Each new row is followed by what is left after taking away its nearest point in the smallest flat space through zero that holds the last named rows.

k251 (3 x 14)
[[ 21   0  38  17   7  14   0  13   5 -16 -14   8  -2   6]
 [  7 -15 -10 -23  13  -4  23  10   8  -1 -10 -20   4  23]
 [ 14 -11  -4  -5   2  15  20  18   0 -21   1  11 -35   3]]
New rows:
[-23  16  -2 -11 -26  -6 -14   1  17  -3  10   5  10  12] -> [-14  11   4 -11 -22   0  -6   9  19 -11   6   6   2  17]
[-24   6 -22  13 -12   7   0 -18 -14   4  22 -17  16 -14] -> [ -6  -1  -3  14  -3  17  12  -3  -8 -10  10 -17  10  -2]
[ -5  -3 -11 -23  23  18 -23  21  19 -14  26   7   8   4] -> [ -6   0  -5 -18  22  17 -29  18  19 -12  25   8  13   2]
[ 10 -10  -3  11   8   9   3 -14   6  24   6   2   0  -1] -> [ 12 -11  -3  11   9  11   5 -12   6  22   6   3  -3   0]

k301 (3 x 14)
[[ 23 -15   8   7 -19  17   9  29 -22  -3 -23  29  10  27]
 [-25   8   6  -7 -23  21 -12   7  12 -34 -14  -6  -2   2]
 [-16 -32  34 -23 -16  21   0  21  22  -6   0  15  10  17]]
New rows:
[ 13  18  19 -15  -7 -23 -12   2  -4  22  -3  -9 -15   0] -> [ 10  18  21 -16 -14 -17 -14   6  -3  14  -8  -7 -14   3]
[  2  18  11  16  17  24  24 -24  17  -1 -16 -20  -2  -7] -> [  8   8  17  14  15  27  28 -17  15   4 -17 -11   2   0]
[-14  13  -5  24   5   1  -2 -25  17  -9 -12  23 -14   1] -> [ -9   2   2  21   7   1   2 -20  18   0  -9  30 -10   6]

k490 (3 x 14)
[[ 15 -25   7  30   7  -8  19  46   4  -2  -3  14   2  10]
 [-13  14  11  45  11 -12  -3  12   8  28   9 -15   4 -10]
 [ -1  16  25  12  -8 -10  24  29  46  37 -32 -35   4   3]]
New rows:
[-11 -14   8   8 -32 -13   7  -3  14 -15   2   6 -11  20] -> [-16  -8   7  12 -30 -13   1 -11  11 -12   8   3 -11  16]
[-10  24  20   1   1  -1  13 -17   3  19  33  15   1  -3] -> [ 0 12 20 -8 -2  1 22 -6  5 10 25 22  0  5]
[ -4  -3   1  -4 -19  -4  22  -5  10 -12 -13  13  15 -20] -> [ -8   0   0   7 -15  -6  16  -8   5  -9  -5  13  15 -24]

k600 (3 x 14)
[[  7   2   0   3   2  10 -13  23  -5  13  15 -13 -17  19]
 [-25  20   4 -11 -21  -3  27   1  18 -21  26  -7  14   7]
 [  3 -12 -14 -30 -11 -14  24   1  -5 -13   2   0 -24  17]]
New rows:
[  3  -5  -6   4  -9  28  20   2 -16  -1   1 -31  -3   2] -> [  3  -7  -5   7  -6  26  19  -6 -16  -2  -7 -26   3  -7]
[ -4  11  -9   6  26  -3   6 -12 -25  -2 -24  -1 -11  17] -> [-13  21  -5   9  21   0   9  -9 -18  -5 -13  -5  -3  18]
[  2   7   2  16  19   3 -19  21  10  16  12  37  -2  -2] -> [-2  4 -4  0 11 -7 -1 14 12  3 12 40 -5  0]
[-32 -11   6   7  -4 -24  -2  -5  15   3  16 -22   3   0] -> [-22 -21   3   7   3 -25  -9  -6   8   9   5 -19  -5  -1]
[  2 -27   7  13 -15 -12  -3  -1   8  13  14   5  -5   0] -> [  0 -25   8  13 -16 -13  -1  -3  10  11  14   6  -2  -2]
[-11   7   8   4  -3  -8  37  31  37 -11   9  -4 -22 -28] -> [  1  -2   7  12   9  -6  21  30  28   1  -5   0 -27 -34]

k382 (3 x 14)
[[ 12  15  12  -9   4   1   5   0  -1   6 -35  -6  -5   8]
 [  1 -12  20   7 -26  11  10  18   7   0  -5   5  -2   5]
 [ 10  11  -6   4   3  -9  -3  31   9 -16  25   6 -10 -16]]
New rows:
[ -7  -3 -25  -1 -15  18  21  -1  21  15  -5   9  18  21] -> [  0  10 -31  -4  -4  11  18   6  22  10  -2   8  13  15]
[ -5  20 -13 -13   5 -14  24   3  -2 -17  12   7  -3 -11] -> [-10   9  -4 -12  -6  -6  29  -5  -4 -10   2   7   1  -2]
[ -2   2  -3  24  11  -1   3  19 -18 -14   8  15  -7  11] -> [ -4   1  -1  21  12   1   4   8 -22  -8  -3  12  -4  17]
